The same things were measured in two ways. Each way mixes the same 9 hidden numbers, adds some noise and spreads widely along 6 directions of its own, which tell nothing about the thing.
Some things both ways: the first way, then the second way.
[-52 -10 -28  20 -71 -10 -32  -1 -16  38 -41   5  -9 -19 -35 -56  -4 -37
 -27  -3]
[ -9   2  -3 -20   4  31  -6  41  34  46 -23 -17  19  21  27   8]

[ 15  59  86 -16  31  41 -18  32 -13   3 -12  33   7  11  81 -43  -2   4
  33 -52]
[ 10 -25 -20  37 -63  22 -26 -16  52 -39  54 -41  64  47 -10  -5]

[-43  15  39  11  13  10   1  11  26  39 -52  21  13 -50  22 -41 -40  43
 -24   0]
[-32  27 -48  -3 -11  37 -34 -37  23  11  27   4  -6  12 -10 -23]

[ -2  15 -22  -8  -8 -16  33 -13   0   3  19  10 -10  -3   2  26 -29 -23
  -3 -18]
[-13  34  10  -9 -23  -7   0  -1  -1 -61  13   5  13  20  20  29]

[ 50 -11 -24  19  31  -5   1  45 -20 -30 -19   3 -17   5  -2 -21  -3  -8
  56  22]
[ 11 -16  16 -29  -6  12  76 -49  40 -13   7  58  -2 -43 -46  41]

[ -2 -54  16  -6 -32  -3 -14  32  38  15  14 -15   9  22   5 -53  15  -6
  -8  22]
[ 22 -51  18   8   6   9  22   5  17  67 -16 -24  15 -32 -11  21]

[-16  12  -7 -17  -5 -15   0  -2  11   5  -2   5  -2  11  16  -2 -20  -7
 -23 -16]
[-16   0  -8  19   6  -6 -49  35  -7  -3 -11 -21  -4  23   6 -11]

[-45 -17   1   9  -4 -13  17 -24  16  13 -20   4 -17 -55 -14  14 -55  -6
 -50  -5]
[-49   2  -5   9 -24  -7  -6  19  43  15 -15  16   2 -24 -28  39]

[  7  16   8  -9  34  -7  -5   5  11 -17  -4  18 -14 -12  21  -2 -14   5
 -15 -21]
[ 28  -7  -1 -17   2   9  30   2   8  42  -6 -17  49   7  30   3]

[-10 -12  14 -13 -31   9 -12  44   0  18  -6   8   5  25  30 -30  13 -32
   7 -12]
[ 32  -6  26 -22  26  -1  35   2 -26  61   0 -17 -14 -34   2 -27]

[ 47 -23  33   8 -19  12 -32  40  20   3  16   5  10  35  22 -84  54   1
  20   4]
[ -9 -14 -39   0 -28  22 -42  -3  23 -24 -34 -45   9  21  30   5]

[  8  14  26 -18  37   3 -30  16  16  19   4  -2  20  18  25 -64 -30  21
  -1  21]
[ -1 -22   7  39  18  -8  -4  44  15 -25 -51 -23   4   5  43  33]

[-34  10  25 -25  35   4   9  11  22  25  -1  12   9 -10  42   7 -49  -3
 -10  -9]
[-11   1  28  18 -18 -18   4  26  31 -48   7 -33  29  15  32  58]

[ -8  23  60 -14  -5  39   3  23 -16  35 -14   4  13  -7  13 -62 -32   9
  -1 -21]
[ 16 -28  21  -1 -55  17  38 -10  28 -14  17 -31  45 -11  -8  30]

[ 28  38  27  -3  15   9  13  30  34  32  39  12  20  29  39 -27   9  15
  41   3]
[-34  12 -21  25  17  30 -42  -8  33  15  28 -52   3  32   6   8]

[-42 -16 -21   6   7 -20 -42   1  63   7 -27  -4 -39 -28 -57 -25  26  -5
 -57   7]
[ 12   8   1 -10  14 -26 -16  11  -8   8  11  34 -28 -26 -39 -48]

[-21  -6  -8   1  21 -15 -30  28   5 -17 -40  33  -6 -51  17 -34   3  12
  13 -13]
[ 26 -26  29 -11 -39  17  36 -20  16   8  16  -5  61  12  16  53]

[ -4  33  12 -13   0   5  10 -12 -13  33  34   8  10  -2   4 -23 -32 -19
   7 -19]
[-17  15  -5  33  14   1  -2   2 -18   5  21  -7 -32 -19  -3 -40]

[-10 -21  58 -14 -13  -2  23   8  43  29  29   6  30  11  79  -3 -33   9
  -9   1]
[-24  -8 -29  27 -50  45 -61 -18   7  30  44 -19  49  62   6  15]

[ 53  11  -2  -9  29  -6   8  -9  -3 -18  57  28  -5   0  22  12 -12 -35
   9 -14]
[  8  20  -1 -10  16  -4  15  -9 -29  31  -1   9 -17 -16  30 -21]

[  6   7  -4  -5 -25   2  -7   2   2   2   5  18  -3 -19 -12 -36   6  -8
  -9 -13]
[  5  11   0 -10 -38  29 -44  -6 -15 -19  18  -4  23  30   6   3]

[-20  -4  34 -34   7  -5 -29  26  62  36   9 -30  20  50  31 -33 -26  12
 -32  30]
[ -3 -35  11  37  -3  -3 -32  30  35 -20   0 -10  -3   0 -29   0]

[ 64  11   8  -2  49   5   0  17   7 -25  25  23  -3  27  48   2  -3 -18
  39   4]
[  9   4  30   2  15 -32  41  -7 -16 -17 -13  48   2 -22   6  44]

[-15  11  -1   9   0   0 -47   0  18  13 -33  34  -4 -61 -22 -72   8  17
 -22   0]
[  2  -6 -13   0  -7  30  -6  -5  54  31 -20 -19  25  -4  21  17]

[-29   8 -23  -4  10 -27   4 -10  49  26   1  -7  -7  -2 -29  -3 -19  12
 -40  12]
[-13  22 -13 -11  22 -17  23   0  48 -39 -22  -7 -23 -28   6  -6]

[-18   7 -43  49 -33 -13  -7 -25 -22   2 -24  23 -31 -42 -55 -31  20 -42
  13 -21]
[-25   7 -11   0 -42   4  23 -21  54 -40  13  22  31  15   3  42]

[ 11  -5 -22  -1  12 -22 -21  10  30  -7  26   9 -10  -6 -13 -31  25  -4
   7   3]
[  6   2   2  -8 -32   7  14 -10  56 -59  -2 -33  19   5  31  32]

Other things, the second way, with their names:
<235>: [  8 -17  18  30 -15 -18  -4  -7 -42  10  34  10  29   8 -10  10]
<451>: [ -1 -17  17 -18 -50  -4  46 -34  44 -25  26 -14   4 -43 -33   8]
<558>: [ 44 -31   6  -1   1  16   3   3  22  47  -1 -14  46  12  24   6]
<387>: [-20 -14 -11   2 -24 -12  23  -7  30 -17  -9 -27  16 -19 -14  10]
<450>: [ -5   4   0  24  31  -9 -35  49  -9  24  -3 -24  -2  11   9 -23]
<390>: [  7  29 -26 -10  37  13  -9 -14  -5  15   7  13 -48 -23 -14 -74]
<197>: [ -6   7  -2  32  10  -4 -83  28 -34 -15  18 -28  -7  48  26 -13]
<82>: [  4 -13 -25 -11 -22   7  34   6  28  23   5 -19  36   1 -18 -30]
<501>: [-14 -18  -2  37  -1  -1 -15   0 -32  22  31  -7   0  24  -3 -11]
<75>: [-25  25 -20  15 -24   4 -44  -8  -8 -73  16  40 -13  32   8   0]
<71>: [ -7 -32  16   6 -46  28 -21 -16  18  15  34 -17  -4   5  -9  22]
<368>: [  9  29  -6 -24  10  25 -10  -6  13  -1  14 -36  23  23  32   4]
<530>: [-35 -17  16  25   9 -13  -4  38  45   8 -23 -33 -11 -15  -7  31]
<433>: [  0   1 -25  22  30 -11  14   4  11 -10   4  -8 -28 -34 -43 -73]
<353>: [ 19  31  15 -19  26  -9  -5   6  23 -36  -8  -5 -17 -21  13  -8]
<61>: [-14  -9  36 -42 -49   7  33  31  18 -28 -47 -13  22 -25 -18  51]
<549>: [-22  50  31  24   6 -31   2   3 -12 -59  33  21 -43 -15  32   2]
<119>: [ 28 -20  24 -51  -2  10  33   9  38  25 -20 -25   2 -35 -18  11]
<3>: [ 12 -26 -35  12  23  14   5 -14  35  37 -25 -56  36  -1  25  14]
<200>: [  4  14  -9  46  10 -20  16 -19   2 -58   4  14 -18 -29   2 -20]
<249>: [-41   9  -1  12 -57 -12  -5  -3  32 -54  48 -13 -14 -11 -43 -22]
<68>: [ 20 -24  12  22 -13  12 -55  12 -55  20  -3  28  15  17 -10  10]
<305>: [  2 -20   1  14 -27  22  45 -20  29 -12  14 -21  27  -4  -3  11]
<498>: [-30  22 -30  15   9   0  -7  11  68 -33 -33 -48  16   8  61  27]
<344>: [-20  18 -38 -20  -6  33 -55 -13  14   7  24 -59 -28  24  20 -44]
<192>: [  3 -11 -12  21  -4   4 -19   2  35 -25  10 -15   7   7  -4  -5]
<273>: [  2  -2 -35   4  12   8  14 -26  13  22  29  32 -17  -9 -26 -49]
<293>: [-14   4   6 -10 -37   0  58 -17  51 -58  16 -42  12 -25   3  15]
<459>: [ 17 -16   3   7   1  -8  30  -6 -15  44  -2  18  29 -10   6   6]
<131>: [  8 -19 -18  18   0   8 -36   0 -11  13  16  11  15  32   6  -5]
<540>: [ -5  38   9 -15  72 -24   1  39 -37  13 -19  20 -35  -7   5 -27]
<398>: [-22 -17  30  18  21 -24  -9  32   8  37 -36  34 -40 -45 -22  26]
<152>: [ -4  15  -4  27  -9 -16 -12   4  -3 -59   8  30   8  11   4  12]
<101>: [-25 -33  40  28 -39 -29  25  26  22   3  25 -27  32  -9 -32  39]
<452>: [ -3   7  21  -1 -19  -9 -10   4 -51 -31  -2  15  -1   7  19  20]
<189>: [-10  45  -9  -6  26 -10 -27   8 -22 -34  -5 -10 -42  -2  38 -22]
<112>: [ 17 -19   5 -13  30  -3  61 -10  -7  93 -22 -10   5 -66 -37 -16]
<241>: [-23 -28  10  14 -25 -12  34  -8  24  12  10 -21 -19 -35 -15  16]
<365>: [-13  31  42   2  -9 -17  -3  21 -70 -25  25  12 -13   9   8   5]
<287>: [-25 -34  11  42 -35 -17  38  -8  -1 -18 -20 -26 -15 -61 -44   8]
<95>: [ -2   2  10   2 -26 -14   1 -14  26 -32   2   3 -17 -31 -11   1]
<41>: [-11 -18 -23  11  11  19  23 -15  42  40   0 -60 -10 -35  -9 -21]
<256>: [-25  -7   4  -8 -26   2  14   5  53 -16   1 -39  -3 -20  -9  18]
<474>: [-21   9  -6   3 -39   3 -16 -17  -1 -32  17  20  -2   7  -7  12]
<357>: [-28  19 -26  20  45  -5  -2  13 -19 -17 -30  29 -61 -20  -1 -35]
<162>: [-24  26 -30   1 -13  26 -66   4  16   2  18 -13 -11  26  -1 -22]

Some of these things the first way, each followed by its name:
[-44  -3 -21  22 -51  -3 -24  23 -17  21 -39  20 -19 -30 -30 -48  34 -36
   5 -29]
<256>
[-19 -20   1   2 -10  -6 -15   8  -8  -6   5   4 -26 -16  -5 -18   5 -51
   7 -24]
<450>
[-46  -3  16 -18  13 -14   3  30  22  26 -15   1  11 -19  26 -28 -27  28
 -17  -8]
<41>
[ 21  15  47   5  -9  17  -2   9   8  19  23  24  17  16  52 -34   6 -21
  17 -17]
<498>
[ 24  -6  -4  26 -24   7  -6  -1 -14   5  18  14  -4  16   0 -39  15 -51
  36  -2]
<75>
[ 12   5  28  -8  18   1  -5  20  20   3   5  25   6  -2  57  -8 -13   0
   0  -7]
<474>
[ -9 -39  -9   6  12 -35 -27  48 -23 -31 -19  -1  -3  17  68 -16 -12 -27
  41  -3]
<357>
[ 16  -6 -14   4  27 -27   5   9  25   1  48  -6  -6  21   8  -4   6 -19
  27   4]
<501>
[ 26 -14  21  -3 -16  -4  33  11   5 -11  40 -10 -13  28  11   3   8 -21
   4 -29]
<387>
[-34  -2 -12 -34  32 -42   6 -28  83  43  76   4  15   2  23  40 -43 -22
 -33  29]
<549>
[-58 -32 -39 -21 -31 -41 -34  40  13   2 -24  27  14 -19  53 -11   1 -16
   0  -2]
<71>
[  1   8  10 -16  24   7  41 -20 -16 -11  18  17  -7 -18  14  20 -53 -25
   1 -36]
<235>
[ 28 -41  27  21 -55  31  -8  32  -2  30  39  12   5  30  15 -64  49 -76
  44  -3]
<189>
[ 13  22 -20 -49  -2 -21  18 -19  64  20  54  -9  10  46  -2  25 -28   7
 -49  20]
<353>
[ 22  -7  24 -25   7   5  64 -36  10   9  62 -23  12  33  16  26 -81 -23
 -17   6]
<152>
[-50  -7 -30   7 -28   7 -15  -8 -38   4 -38  45  -8 -59 -22 -35  -1 -49
  12 -43]
<197>
[-35 -42 -29  -9 -38 -32  -4  11   4 -12  -2  14   2 -13  19  -8  -4 -27
  -7 -13]
<452>
[ 29 -20 -17 -20 -11  -5  18 -23 -18 -35  20  14  -6 -21  -8  -7 -34 -23
 -12 -12]
<68>
[ -3  -2  13  15   7  16   4  -8 -22  -3 -24  20 -15 -41 -11 -36 -21 -16
  -3 -24]
<459>
[ -8  14  47 -20 -13  -7 -30  36  10   8   9   5  15   8  51 -56  17  24
   2 -32]
<287>
[-18 -15 -43  10   6 -24   1  17  -2 -15 -18  -1 -33  -3 -21  11   2 -36
   8  -6]
<540>
[ 74  -9  15  21  28  15  15  19 -27 -45  26  20 -16  -9   2 -38  28 -15
  61 -29]
<3>
[-32  12  94  -3   3  42  17  33  -4  46 -42 -29   6  28  44 -35 -51  16
 -33 -22]
<82>
